The same things were measured in two ways. Each way mixes the same 11 hidden numbers, adds some noise and spreads widely along 6 directions of its own, which tell nothing about the thing.
In the rows, 128 means zero.
Some things both ways: the first way, then the second way.
[145 162 134 144 151  95 143 144 149 156 128 142 156 159 126 103 133 106
 111 155]
[130 108 117  86 163 117  95  88 123 170 190  96 139 137  80 111 108 107
 124  84 104 193 124 117 164 132  79 142]

[128 116 136 129  83 130  83 138 137  94 109 108  94 122 121 173 142 102
 139 158]
[112 136 130 103 149 124 138  87 150 127 148  95  89 112  95 110 129  83
 138 112 141 136 122 101 156 149 106 128]

[153 121 167 108  86 138  73 133 150 116  91  95  83 131 102 167 165 137
 158 160]
[121 120 154 129 138 139 135 134 135 110 107 166 105 146 130 156 136 108
 139 130 128 112  93 108  97 126 134 136]

[155  63 153 141 116 101 158 131 179 131 114  95  69 145 134 128 165 146
 115 125]
[103 147 125 136 180 143 175 118  96 135 146 132 124 146 117 104 109 155
 126 128 137 149 150  96  87 131 144 164]

[112  91 141 105 124 128  95 133  94 140 103 135 161 154  97 168 157 157
 125  89]
[ 99 123 116 127 140 114 103  98 100 153 186  90 168 124 104 100 114 137
  88  89 142 177 210 109 162 116 120 156]

[ 77 175 105 113 146 135 136 124 122 166 175 162 127 106 171 147  89 109
 140 124]
[ 86 108 161 142 132 140 149 116 103 106 121 145 117 112 114 148  95 134
  86  89  92  83  58  96  89 132  86 160]

[128 129 137 119 177  99 108 164 130 147 101 139 144 167 104 100 103 165
 135 139]
[154 103 158 141 157 112  98 161 142 117 162 166 126 178 139 151 125 119
 119 135 107 135 127 124  91 100 190 158]

[115 133 155 100 105 134  94 113 156  91 117  95 113 107  95 178 124 123
 149 125]
[ 85 111 147 118 111 103 120 117 141 124 139 145 151 130 138 126 157 108
 108 126 167 143 159 109 158 112 121 134]

[ 84 133  86 112 101 134 137 128 131 141 144 123 124  92 117 171  63 108
 157 115]
[106 178 123 142 138 143 146 101 129 100 127 115 123  85 116 134 167 105
 131  90 174 132 161 105 135 120 130 147]

[ 85 107 104 106 150 106 123 131 152 148 111 124 100 179 156 133 137 127
 123 111]
[113 112 151 107 145 111 125 121 123 160 141 126  90 129 118 125 100 101
  91 114 111 131 125  92 149 142 111 149]

[ 58 110 117 106 119 136 156 117 169 115 129 104  85 144 133 134 135 141
 134 127]
[120 118 135 124 163 118 136 147 155 143 168 180  96 155 119 137 121  89
 113  98 128 126  94 103 121 149 165 141]

[123 159 136 115 101 134 108 128 123 140 136 108 137 114 124 163 142 110
 142 141]
[ 99  96 194 140 132 131 153 116 118  89 100 138 149 145 133 114 151 141
  83 150 150 113 131 109  98 101 156 141]

[116 125  97 120 162 111 114 114 125 116 136 123 126  94 131 144  66 116
 106 100]
[ 91 149 153 127  89 141 146  99 124 124  79 112 124 108 129 129 155 135
 118 138 139 134 132  99 127  96 101 150]

[166  80 148 130  75 166 120  91  93 148 114 152 134 129  96 123 190 166
 121 140]
[104 142 144  78 123 159 147  86 172 162 107 124 104 110  72  99 149  92
 116 108 163 136 118 112 173 166 131 101]

[167 147 151 115  74 137  98 121 140 114  80 124 119 171  99 135 162 135
 153 110]
[125 185 128 140 163 129 133 120 124 156 122 139  90 120 127 132 170  85
 185 121 139 174 133 130 127 115 129 154]

[210 130 182 158 117 119 116 167 122 151 106 129 118 141 114 116 147 123
 152 156]
[113 167 145  95 185 163 151 115 120 147  84 164 125 120 108 123 157 122
 172 143 172 171 139 136 129 159 119 126]

[118 129 137 118 144 106 108 146 150 143 131 110 104 142 157 128 126 133
 129 134]
[117 136 141 116 139 120 129 123 119 147 145 129 126 143 107 133  92 135
 116 127  99 136 124  92 122 140 125 164]

[169 111 142 116 102 123 134 100 183 136 122 106  87 114 116 110 150 149
 126 151]
[119 111 152 150 145 119 134 139 109  97 155 144 129 166 143 144  94 148
 111 142 103 118 116  98  84 115 152 154]

[130 126  90 141 179 111  82 149  77  82 122 131 150 110 125 109  65 111
  99 127]
[150 169 153 139 223 150 130 114  81 158 138 102  88 114 115 117 123 116
 146 127 120 198 139 153 120 133 129 150]

[113 118  96 106 104 118 164 122 174 158 148 121 101 122 141 129 156 130
 128 124]
[ 98 134 158 172 108 128 130 121 113  76 150 140 192 170 118 140 123 161
 119 159 145 118 137 106  95 132 180 140]

[168 159 168 153  29 140 131 161 129 136 122 130 134 137 110 160 192  98
 158 161]
[ 94  88  88 124 129 105 128  99 131  59 220  72 182 164  95 109  68 133
 128 115 137 124 145  69 107 136 110 167]

[114 121 111 126 116 116 167 132 144 182 133 126 138 170 137 101 141 134
 134 121]
[123 148 134 105 156 145 149 119 134 170 120 148 102 134  97 125 136 105
 119 105 137 145 128  95 137 144 138 143]

[ 99 114 126 129 140 146 136 101 127  95 160 103 107  82 132 108  85 141
 120 143]
[110 111 132  99 156 130 152 146 136 146 143 158  84 143 120 146  67 116
  97 107  99 116  72  74 112 161 105 162]

[109  87 147 116 102 144 115  97 132  90 150  93 103  79 126 156 132 157
 115 119]
[ 89 132 122 144 138 138 171 120 103 137 157 135 113 144 112 121  89 150
 101  98 101 117 103  74  86 127 128 172]

[131 123 123 128 136 102 158 146 157 123 127 106 113 139 129 121 147 129
 115 114]
[103 127 114 128 116 122 118 122 114 131 157 128 179 183 105 138  98 144
 153 138 114 153 128  82 105 128 112 174]

[ 41 110  93  97 117 126 107 156 127 113 143 102 133 145 148 134 123 133
 136 110]
[106 133 144 146 113 134 146 151 152 128 137 164 116 175 123 140 120 121
 102 149 152 106 134  86 119 155 202 129]

[124 117 123 147 165 102 164 109 160 120 157 125 121 127 140  97  71 124
 123 130]
[128 196 122 172 216 116 130 133  64 118 219 122 191 133 127 166  85 166
 147 109 111 232 122 118 110 145 109 194]

[155 148 136 136 111 139 142 109 136 154 148 112 113  93 127 103 126 143
 127 184]
[102 131 146 117  64 160 132 120 162  92  97  88 167 136  86 140 107 143
 100 137 140 108 119  73 116 126 132 178]

[169 158 164 119 116 124  85 128 130 101 128 120 152 107 104 129 118 133
 132 116]
[100  66 137 123 173  91 138 126  90 153 165 144  65 153 152 101  81 124
  95 109  70 103 136  94  91  94 112 166]

[206 137 180 136 107  98 131 147 184 165 117 116 109 146 114 111 161 145
 150 170]
[118 166 154 139 194 134 140 100  95 149 136 118 136 110 104  78 160 126
 131 123 166 165 208 147 133 120 175 147]

Other things, the second way, with their names:
(456): [118 130 159 117 153 137 140 111 149 123 111 174 128 150  84 141 150  85
 160 125 143 101  66 111 112 167 142 124]
(104): [120 113 136 117 137 118 110 131 123 114 155 118 147 162 117 132  87 138
 120 152 124 138 159  94 116 133 138 159]
(248): [ 87 127 163 131 119 152 154 102 125 141 115 102 139 124 104  94 144 135
  90 130 162 163 137 125 139 128 139 134]
(427): [ 59  79 133 140 138 114 168 140 112  89 184 133 107 150 156 117  52 152
  63 132 130 102 118  85 107 155 124 138]
(113): [100  79 180 110 108 102 135 150 152 117  96 119 106 140 139 122 105 105
  77 152 129 102 129  78 125 110 129 189]
(334): [ 82 114 123  98 164 128 158 114 117 159 143 139  85 119 124 102  94 118
 108 100 121 134 126  99 133 143  86 148]
(226): [100 126 131 105 160 132 148 112 121 155 144 120 129 118 109 106 115 126
  97  90 134 167 133  97 135 125  97 171]
(321): [ 88  73 144  99 108 125 133 119 144 127  98 162 110 164 122 102 132 113
 111 143 144  77 157  92 111 117 143 127]
(208): [106 138 180 147 164 116 152 113  98 130 152  69 121 102 112  99  95 131
  43 120 140 144 165  99 153 140 156 175]
(358): [ 91  96 168 164 219 116 162 152  62 119 148 144  51 114 161 118  76 119
  82 118 110 104 112 122  85 142 121 160]
(407): [ 98 131 128 140 166 123 121 117  85 148 162 118 129 141 130 112 109 140
 139 135 121 176 163 135 123 121 116 148]
(20): [111 160 135 106 110 127 105 119 155 109 149 145 222 146 104 174 132 136
 168 134 143 200  88 113 148 146  88 155]
(298): [ 61  26 167 129 117 140 162 121 123  74 125  62 112 115 129  71  91 131
   4 111 181  77 168  79 111 108 134 159]
(98): [ 95 171 137 139 156 145 155 117 101 170 123 130 100 129 104 103 118 129
 129 132 134 135 163 115 119 151 158 148]
(128): [116 131 146 123 165 111 118 108 100 171 159 115  94 115 105 128  89 109
 103  98  83 143 111 110 149 146  94 156]
(455): [126 148 144  98 113 153 137 121 176 122 136 102 145 130  89 134 115 126
 112 123 139 170  92  92 145 146 130 159]
(443): [102 160 132 108 118 159 120 111 122 165 108  84 154 134  68 120 100 131
 136 148 145 168 144 103 157 177 108 155]
(343): [ 94 206 150 182 166 151 171 116  65 121 119 100 128  98 122 125 122 158
 126 130 138 150 155 111  98 128 140 187]
(351): [119 184 140 160 194 170 141  95  71 145 102 151 143  94  96 136 188 123
 170  73 145 171 115 146  88 111 107 151]
(102): [104 216 103 113 121 126 134  83 145 139 184 118 185 124  70 134 107 149
 159 117 124 172 141  98 163 173 132 149]
(183): [120 140 177 114 177 132 179 131 127 101 131 170  72 126 162 145  89 159
 102 152  92 120  88 113  97 132 143 131]
(213): [ 87 146 119 124 123 154 156 111 122 118 111 124 144 117 103 137 130 130
 141  96 141 142  95  91 102 126  76 178]
(211): [106 153 137 125 148 133 152 101 132 169 115 175 108 137  99 106 184  95
 152 105 148 127 132 116 126 126 153 128]
(149): [148 196 105 104 149 126 116 108 139 191 184 121 154 129  72 151 114 120
 132  63  95 211 107  89 164 143 111 179]
(435): [106 157 135 127 154 101 112 123 109 150 154 139 154 124 117 142 122 116
 130 115 136 163 164 108 160 144 112 164]
(69): [ 79 133 125 103  84 149 155 103 147 137  93 106 100 108 115 134 145  99
 116 102 148 144  93  73 150 124  62 150]
(71): [ 90 118 149 127 119 110 149 115 120 123 134  99 132 167 120 102 102 135
 116 183 135 129 157  84 126 135 142 153]
(224): [119 118 194 134 139 124 172 119 160  71  96 165  89 137 136 122 161 111
 116 156 139  75  93 107  88 107 188 126]
(345): [139 112 187 128 213  99 133 143 120 159 145 132  39 115 139 116 104  76
 106 124  86 138 104 135 125 126 143 167]
(119): [116 157 167 138 172 126 155 128  94 164 104 180 107 148 128 153 139 123
 145 127  93 147  74 105  93 129 115 161]
(276): [119  98 151  94 171 135 117 110 144 126 177 114 154 136  89 103  97 127
 102 112 131 170 117 135 141 150 131 134]
(429): [ 99  98 146 125 183 117 122 110 105 120 192 119 154 145 119  93 109 133
 100 129 161 169 173 139 146 153 146 110]
(332): [125 194 149 195 210 191 153 167  68 118 131 204 148 120 144 191 141 174
 154  82 116 205  50 165  35 113 128 179]
(161): [ 89  80 144 110  95  87 123 135 153 119 151 116 125 169 124 125  85 102
  87 152 129  97 136  60 149 145 134 155]
(391): [ 93 217 166 152 152 156 174 122 111 154  94 162 122  93 116 145 165 125
 131 119 160 169 108 124 138 154 137 150]
(355): [101 133 141 139  75 182 152 135 142 123  80 137  98 171 115 165 121 129
 133 166 136 114  64  81 100 156 135 116]

Some of these things the first way, each followed by its name:
[ 59 155 112 126 156 114 112 151 121 103 145 115 127 131 168 152 118  91
 100 123] => (248)
[131 177 114 128 158 125 113 111 126 117 127 153 135 155 143  78  88 127
 126 136] => (345)
[130 157 111 140 123 133 142 137 112 106 167 143 172  81 112 108 102  93
 116 138] => (429)
[ 37 146  83 107  80 172 116 123  70  94 154 140 148 109 164 168 127  82
 119  50] => (427)
[162 169 175 130 135 116 117 119 169 136 111 112 102 169 130 100 135 143
 149 167] => (113)
[130  96 173 131 125 110  94 120 155 116  86 124  94 179 122 162 149 132
 134 135] => (69)
[166  80 120 118 107 137 122 113 121 119 102 106 104 111  95 123 155 155
 115 123] => (104)
[134 165 106 107  46 163  92 111 119 107 134 104 139 116 135 107 177 101
 121 144] => (355)
[152 120 181 158 150 107 128 118 170 130 131 108  89 137 138  92 117 142
 117 212] => (455)
[105 108 150 142 141 114 143 144 145 144 111 144  96 162 133 150 151 124
 123 159] => (298)
[162 106 157 158 156 114 172 120 143 141 131 151 106 125 115 118 103 148
 129 137] => (213)
[159 140 175 112 104 125  83 117 147 128 117 104 118 157 130 140 166 145
 152 131] => (119)
[165  93 158 126 125 121 118 121 137 104 139 124 146  94  75 126 111 173
 140 137] => (211)
[178 104 169 128 125 114 130 140 132 185  92 164 119 174  98 158 171 161
 157 126] => (351)
[133 164 198 137 174 126 117 147 118 164 119 165 130 169 135 119 107 156
 157 133] => (332)
[ 78 134  81 116  96 152 142 142 100 118 149 122 124 103 127 161 135 108
 144 132] => (456)
[170 162 139 117 103 128 128 100 188  76 139  84  86  67 116 116 133 106
 110 142] => (407)
[170 119 191 116  75 144  20 135  99 106 108 110 119 134 130 177 159 150
 166 134] => (343)
